The same things were measured in two ways. Each way mixes the same 10 hidden numbers, adds some noise and spreads widely along 6 directions of its own, which tell nothing about the thing.
In the rows, zero is written as 128.
Some things both ways: the first way, then the second way.
[121 157 147 124 134 130 132 113 105 112 120 126 180 159 129 131 148 132
 114 120  99 135 135 139 119]
[129 153 125 123 143 141 129 203  79 105 168 161 113 139 125 121 100 164
 144 144 171]

[108  94 165 100  94  95 106 114 168  96 153 156 120 150 136 110 127 133
 142 130 160 117 118 173 133]
[156 134 124  83 153 128 124 218 132 111 135 134  99 100  98  56 159 176
 130 157 160]

[133 131 173 100 121 126 127 135 154 147 125 163 149  95 125 128  87 122
 129 125 120 109 138 173 103]
[138 127 157  93 113 153 126 163  75 154 127 135  93 110  99 138 140 112
 116 112 109]

[142  87 145 112 147 100 134 128 127 101 112 132 139 144 127 127 125 151
 119 145 164  83 129 123 121]
[125 164 150 131 119 156 136 137 110 140 127 127 146 130 117 130 119 117
 111 136 132]

[133 130 123 113 129 124 123 136 132 113  94 122 143 143 107 140 124 139
 130 143 144 116 114 144 126]
[119 137 133 122 142 146 153  92 106 136 126 120 104 115 114  85 145 128
 118 127  67]

[169 116 173 145 112 145 112  93 140  97 115 157 133 135 196 151 143 123
 127 117 169 116 114 145 118]
[137 132 130 122  85 126 142 165 126  90 103 125 127 108 163 161 102 100
  77 153 136]

[128  76 141 127 120  97 118 148 124  95 156 147 149 138 147 124 122 141
 131 120 130 129 151 124 125]
[145 120 141 146 102 137 134 147  77 128 172 172 122 181 148 154 113 166
 134 124 109]

[118 129  78 134 162 106 139 168 120 104 135 136 137 142  76 129 138 142
 110 143 145 117 133 116 129]
[152 124 136 131 162 140 155 131 101 146 135 140 146 170 108 147 132 117
 134 118 118]

[118  97 136 132 151 119 118 147 148 135 129 159  82 146 177 156 123 133
 127 110 172 124 101 149 108]
[141 167  98 144 148 150  82 252 147  99 111 118  60 114 135  83 150 171
 152 167 154]

[129 137 113 142 107 103 117 152 122 114 140 143 133 118 117 127 104 129
 128 154 129 123 141 140 123]
[143 118 160  95 173 128 139 154  94 142 171 129 120 162  96 111 124 134
 134 125 117]

[105 141  97 124 138 126 137 140 125 143 128 125 127 123 103 125 107 138
 135 135 115 131 125 140 112]
[140 112 121 111 165 115 137 160 101 115 144 139  85 135 123 115 134 140
 148 131 116]

[116 115 145  92 159 152 152 122 144 148  76  92 205 170  48 131 143 140
 112 112  24 141 148 124 125]
[169 131 126 133 110 158 140 142  85 147 124 181 122 133 121 131 138 151
 143 126 115]

[149 169 127 119 138 154 143 148 116 103  99 148 181 124 114 152 151 119
 107  93 134 130 138 125 123]
[112 154 105 133 123 179 105 128  99 156 105 111  98 138 116 142 144  93
 130 121 109]

[118 119 173 132 136 122 118 107 140 114 138 125 167 149 128 116 131 137
 124 119 137 126 125 147 133]
[149 128 141 133 122 127 140 151 107 132 130 144  94 127 138 127 150 146
 139 114 105]

[117 119 113 117 146 117 136 133 136 136 116 126  99 142 113 129 109 139
 121 130 136  96 126 133 111]
[126 129 138 140 127 119 147 124 130 126 121 121 131 126 149 134 138 111
 109 110  94]

[133 136 125 129 164 138 125 136 132 136 120 121 124 141 108 135 123 127
 112 104 104 107 149 133 110]
[149 129 165 124  92 134 142 147  98 138 145 143 138 151 144 178 113 112
 112 110 122]

[137 110 135 150 135  99 154 120 132 125 122 146 116 133 143 134 152 150
 109 120 167 102 117 102 125]
[112  98 130 124 126 143 175 100 112 108  69  80 125 103 168 144 164  89
  50 146 151]

[146  67  70 131 142 126 134 146 137 110  98 113  70 148 117 132 118 140
 128 123 140  84 151  81 122]
[124 156 118 142 105 130 121 132 113 105 130 140 113 156 159 113 117 147
 121 157 122]

[126  87 136 125 110 125 103 132 119  76 155 128 118 135 176 133 102 137
 145  93 198 124 126 129 124]
[130 174 116 113 144 146 114 198 101 114 186 148  75 143 117  97 105 154
 186 127 127]

[114 135 189  89 122 139 128 110 123 140 124 137 178 127 141 114  83 119
 125 118  72 116 160 164  95]
[122 132 143 134 102 119 144 142  96 116 134 133 104 124 152 153 130 118
 111 107 100]

[139 163 116 102 162 143 146 154 137 162  97 146 121  94 102 158 108 133
 120 110 132 105 117 159  93]
[135 129 168  58 161 176 158 129  57 188 152 134 136  97  54 133 111  65
 132  85 114]

[119  92 125 139 132  86 122 127 133 118 150 150 107 130 149 114 121 150
 140 164 165 107 116 144 119]
[132 122 156  83 182 121 159 152  67 125 161 141  90 119  93  64 151 169
 135 133 119]

[106 143 139 115 139 121 120 130 114  85 160 147 135 136 154 107 126 125
 127  96 180 107 141 144 121]
[107 181 100 120 153 140  82 224 136 105 127  88  50 131 122  87 165 146
 157 154 180]

[114 161 151 105 118 148 131 125 142 147 103 117 146 129 104 130 111 118
 121  83  97 126 142 146 118]
[124 121 111 160  95 120 109 136 108 126 149 170  89 135 175 145 124 155
 161 111  95]

[133 157 164 119 153 146 108 135 160 132 115 163 102 141 171 155 159 110
 118  60 163 123 115 174 116]
[146 113 103 122 125 128 140 175 127  86 127 138  95 111 161 121 126 164
 130 179 190]

[128  58 143  97 161 121 140  93 134 112 115 121 154 148 130  94 138 157
 144 141 102  96 148 121 116]
[140 161 140  94 102 136 127 168  87 128 135 163 113 114 112 110 124 143
 130 141 151]

[120 157 156 113 117 145 123 103 122 142  92  99 182 140 114 133 121 138
 142 131  83 148 117 161 120]
[121 124 119 118 105 131 108 175 130  95 112  95  56 104 148 117 137 138
 102 171 125]

Other things, the second way, with their names:
J_555: [138  92 128 105 184 134 174 155  81 107 135 117 112 124 112 133 133 125
 108 137 149]
J_812: [136 137  94 125 165 137 154 131 126  92 109 113 112 151 135 110 128 125
 124 183 163]
J_129: [133 103 107 165 162  96 144 140 124  98 120 142 103 141 153 116 148 162
 126 141 104]
J_426: [142 107 127 117 153 118 164 154  94 110 124 151 142 130 121 118 141 155
 107 149 176]
J_653: [112 156 112  99 143 161 112 175  63 138 146 160 101 108  97 104 106 127
 150 129 136]
J_701: [133 102  99 121 165  93 133 115 134 111 142 142 119 159 126 103 130 149
 144 159 125]
J_386: [139 164 145  79 113 175 138 178  74 129 138 130 102 113 100 122 110 109
 122 142 154]
J_766: [112 123 149 121 128 112 130 156  70 123 175 185 139 122 119 106  93 171
 120 132 124]
J_541: [135 109  88  90 197 112 177 124  76 105 140 174 128 124 103  90 124 139
 153 142 149]
J_485: [121 157 129 115 137 139 120 169 133 106 113  85  79 118 125  98 132 109
 104 148  91]
J_338: [130 131 129 124 163 139 151 114 118 145 121 129 137 124 123 112 138 109
 136 118 118]
J_319: [135 153 179 126  78 142 103 171 125 162 161 129 139 135 118 160 115 120
 122 104 122]
J_991: [138 179 126 137 136 137 133 120 141 127 125 122 125 158 145 121 113  88
 148 120  77]
J_531: [146 136 143 110 116 172 146 167 100 116 162 121 108 142 134 134 108 129
 116 130 120]
J_857: [137 127 136 109 127 130 148 137 119 117 134 126 135 140 141 124 134 125
 107 137 142]
J_371: [ 95 148 116 147 126 134  69 189 129 126 149  92  40 133 148 137 123 111
 149 108  67]
J_478: [120 156 148 147  98 130 135 197  91 104 168 151 113 122 158 157 103 142
 126 101 132]
J_709: [150  99 118  94 158 144 154 159 100 110 148 135 114 126 114 107 128 149
 119 148 139]
J_983: [144 110 124 113 158 130 148 185  81 104 156 151  99 131 125 126 113 152
 138 140 146]
J_840: [119 134 117 104 137 149  83 185  97 147 146 129  83 140 114 101 144 153
 147 138 144]
J_177: [136 115 139 124  80 118  76 225 125 135 128 157 115  95 130 155 119 140
 104 125 127]
J_594: [162 150 104 111 147 149 141 168  95 124 168 183 148 152  95 134  80 135
 170 140 151]
J_719: [112 126 149 110  99 142 136 118  66 149 128 141 102 104 124 123 150 117
 102  93  75]
J_538: [127 153 128 114 150 124 173 109  95 120 135 153 139 120 126 127  98 103
 146 136 151]
J_221: [102 117 129 175 105 124 135 173  83  95 122 141 141 124 163 191 109 133
  73 134 155]
J_135: [122 126 121 146 137 146 124 133  87 146 156 167 117 142 138 112 140 169
 156 118 128]
J_253: [114 142 144  94 132 151 161 112  97 131 147 120 114  97 127 108 117 103
 127 127 128]
J_915: [143 133 131  98 128 106 156 149 115 108 138 133 101 123 135 123 128 111
 134 112 101]
J_440: [129 119 120 115 137 109 134 138  88 119 164 167  95 138 112 114 117 165
 156 144 127]
J_11: [128 108 130 128 129 125 128 144 111 143 146 145  93 113 154 136 137 139
 155 113 133]
J_755: [143 132 135 141 116 150 141 146 105 128 131 139 137 137 124 134 132 134
 104 121 102]
J_941: [130 125 111 119 115  91 161 103 101  94 157 176 127 145 150 131  93 132
 143 139 106]
J_443: [140 120 112 117 141 124 141 160 162 101 106 103 149 118 139 149 110  87
  90 155 155]
J_33: [ 94 177 141  92 146 165 121 163  81 133 140 100  64 101 136 107 119  78
 142 107 111]
J_13: [132 106 141  72 119 117 158 130  86 118 152 145 123 125 135 133 110 104
 111 126 135]
J_913: [113 129 132 137 145 122 158 124  81 109 139 148 110 125 146 106 128 146
 118 129 110]
J_489: [120 150 112  80 103 178  99 173 140 110 102  49  45 120 128 114 139  97
  97 195 166]
J_639: [143 132 133 151 112 150 150 116 114 137 123 135 144 152 139 166 126 108
 115 112  97]
J_184: [168 125 121  71 144 143 151 159 166 118 116  86 132 139 132 142 124  68
 117 150 169]
J_46: [110 132 154 109 145 114 127 130 113 150 142 110 111 124 108 120 146  94
 122  87  73]
J_797: [156 106 122  86 167 121 159 129 100 141 168 184 155 133 100 112 109 136
 165 120 144]
J_859: [155 130 121 137  91 164 136 160 105 117 145 158 112 130 167 160 100 127
 134 123 116]
J_815: [127 124 151 109 123 131 143 119 109 142 132 121 131 131 130 132 137 103
 108 114 107]
J_918: [147 140 113  75 152 148 137 183  98 116 130 149 108 111 124  92 132 135
 142 152 186]
J_829: [127 108 121 135 119 121 136 186  83  86 169 157 120 156 148 150 108 184
 110 157 186]
J_286: [162 118 143  65 143 147 187 122 113 125 154 137 154 117 100 116  99 102
 118 141 144]
J_535: [108 112 105 156 145 108 151 156 102  71 156 147 135 152 173 128 118 179
 108 157 173]
J_689: [153 128 109 101 132 138 152 119 150 135 121 139 151 114 135 129 120  74
 136  98  99]
J_439: [140 140 126 121 129 132 127 162 125 118 135 126 133 168 130 148 117 118
 126 152 162]
J_486: [131 146 191  84  92 140 154 172  98 106 122  97 126 100 120 131 109 102
  42 155 132]
J_71: [135 144 122 108 167 142 173 148 131  90 123  92 118 116 131 108 127 102
 109 147 143]
J_98: [124 161 116  92 101 143 114 173 110  91 126 122  94 121 124 106  97 131
 105 198 164]
J_83: [153 119 132  97 124 145 153 129 107 122 122 128 109 128 126 130 128 116
 114 149 127]
J_396: [133 126 115 115 127 135 160 123  73 105 120 148  70 121 146 110 141 152
 135 156 139]
J_914: [104 132 123 152 135  99  98 158  99 117 148 156  96 145 130 103 130 179
 133 141  97]
J_845: [155  95 127 118 117 119 153 130  45 142 167 218 118 153 138 158 116 156
 168 105 126]
J_170: [130 113 108 117 137 135 154 111 125 112 118 108 112 144 165 151 132  86
 116 126 127]

Some of these things the first way, each followed by its name:
[104 122  72  80 199 130 135 179 118 109 114 146 143 138 102 123 152 143
 142 127 132 124 130 151 113]	J_594
[125  77 115 112 148 118 131 143 143 131 112 117 121 127 110 127 110 152
 142 126 135 114 128 126 121]	J_83
[175 109 142 151 118 128 110  89 135 107 108 116 109 157 145 162 128 143
 119 149 144  98 111 134 115]	J_486
[137 124  92 125 140 125 156 135 125 118 105 147 122 113 129 132 147 147
 133 130 162 111 116 114 120]	J_653
[130 213 106 161 122 152 109 143 100 117 129 133 123 110 161 159 125 116
 132 104 183 150 100 158 118]	J_371
[140 113 158 129 111 140 131 105 125 123 118 144 153 159 162 160 126 129
 117 131  85 143 128 138 102]	J_129
[100 185 184 116 123 116 114 111 118 111 150 133 169 147 134 117 120 121
 112 106 153 119 124 174 122]	J_478
[117 139  80 121 140 130 159 123 121 111 112 144 149 133 109 113 162 139
 134 146 120 129 125 118 125]	J_541
[133 155 120 125 142 130 106 142 144 104 108 133 130 137 117 135 154 127
 137 116 172 122 110 160 138]	J_286
[153 108 107 110 125 136 122 129 135  98  89 128 122 124 130 127 125 136
 148 141 152 100 132 131 124]	J_98
[123 145 158 136 105 108 144 114 129 107 119 121 182 151  99 120 157 139
 107 105 130 130 131 114 148]	J_135
[124 114 131 118 136  83 159 116 113 108 149 152 132 141 130 141 142 166
 105 136 173  99 105 125 108]	J_221
[130 122 104 117 132 138 121 143 124 137  98 125 107 130 130 147  85 129
 137 153 120 114 125 144 100]	J_485
[127 147  97 118 103 103 117 160 148  92 159 153  71 143 102 154 138 127
 105  76 183 106 127 140 123]	J_829
[113 159  91 146 156 125 132 145 122 135 126 129 119 143 113 152 152 142
 122 117 140 145 102 139 120]	J_983
[116 151 147 103 129 117 140 127 140 137 116 152 156 114 108 104 122 126
 127 139 115 106 139 158 117]	J_719
[119 102  63 131 143 125 152 149 162 132 131 111  84 124  53 121 128 147
 119  87 141 105 138  90 133]	J_845
[130 123  99 128 105 104 126 134 130  83 129 149 139 123 122 106 143 138
 146 160 164 116 128 133 140]	J_701
[155 109 106 130 122 136 125 137 128  89 129 132 118 142 121 145 125 128
 114 103 140 105 150 108 120]	J_439
[135 128 116 128 168 126 122 138 142 103 133 181 114 129 173 124 188 129
 140 108 169 124 121 155 122]	J_797
[123 148 126 136 108 110 142 120 130 125 107 125 138 136  95 122 113 136
 113 153 137 105 125 123 129]	J_913
[128  93 159 130 140 136 118 142 141 134 116 134 127 134 172 149 125 133
 134  76 145 141 122 131 120]	J_859
[121  68 161 105 180 137 143 117 124 148 107 133 161 130 168 111 123 147
 144 119  89 121 147 130 102]	J_396
[132 155 136 100 114 140 129 153 139 116 103 123 160 144  64 152 101 118
  97 104 113 114 144 138 121]	J_639
[138  50 155 113 118 103 151  92 133 106 141 143 145 161 145 129 139 158
 118 131  96 111 142 108 109]	J_426
[107 149 112 125 121 139 125 142 133 131 109  97 145 129  82 113 107 124
 133 101 110 131 146 125 136]	J_184
[125 131 119 144  98 120 139  96 123 111 126 111 155 118 117  89 133 144
 147 137 124 123 141 111 141]	J_13
[126 107 127 108 131 155 131 125 146 128 104 134 119 133 145 129 123 125
 138  93 117 123 140 128 115]	J_689
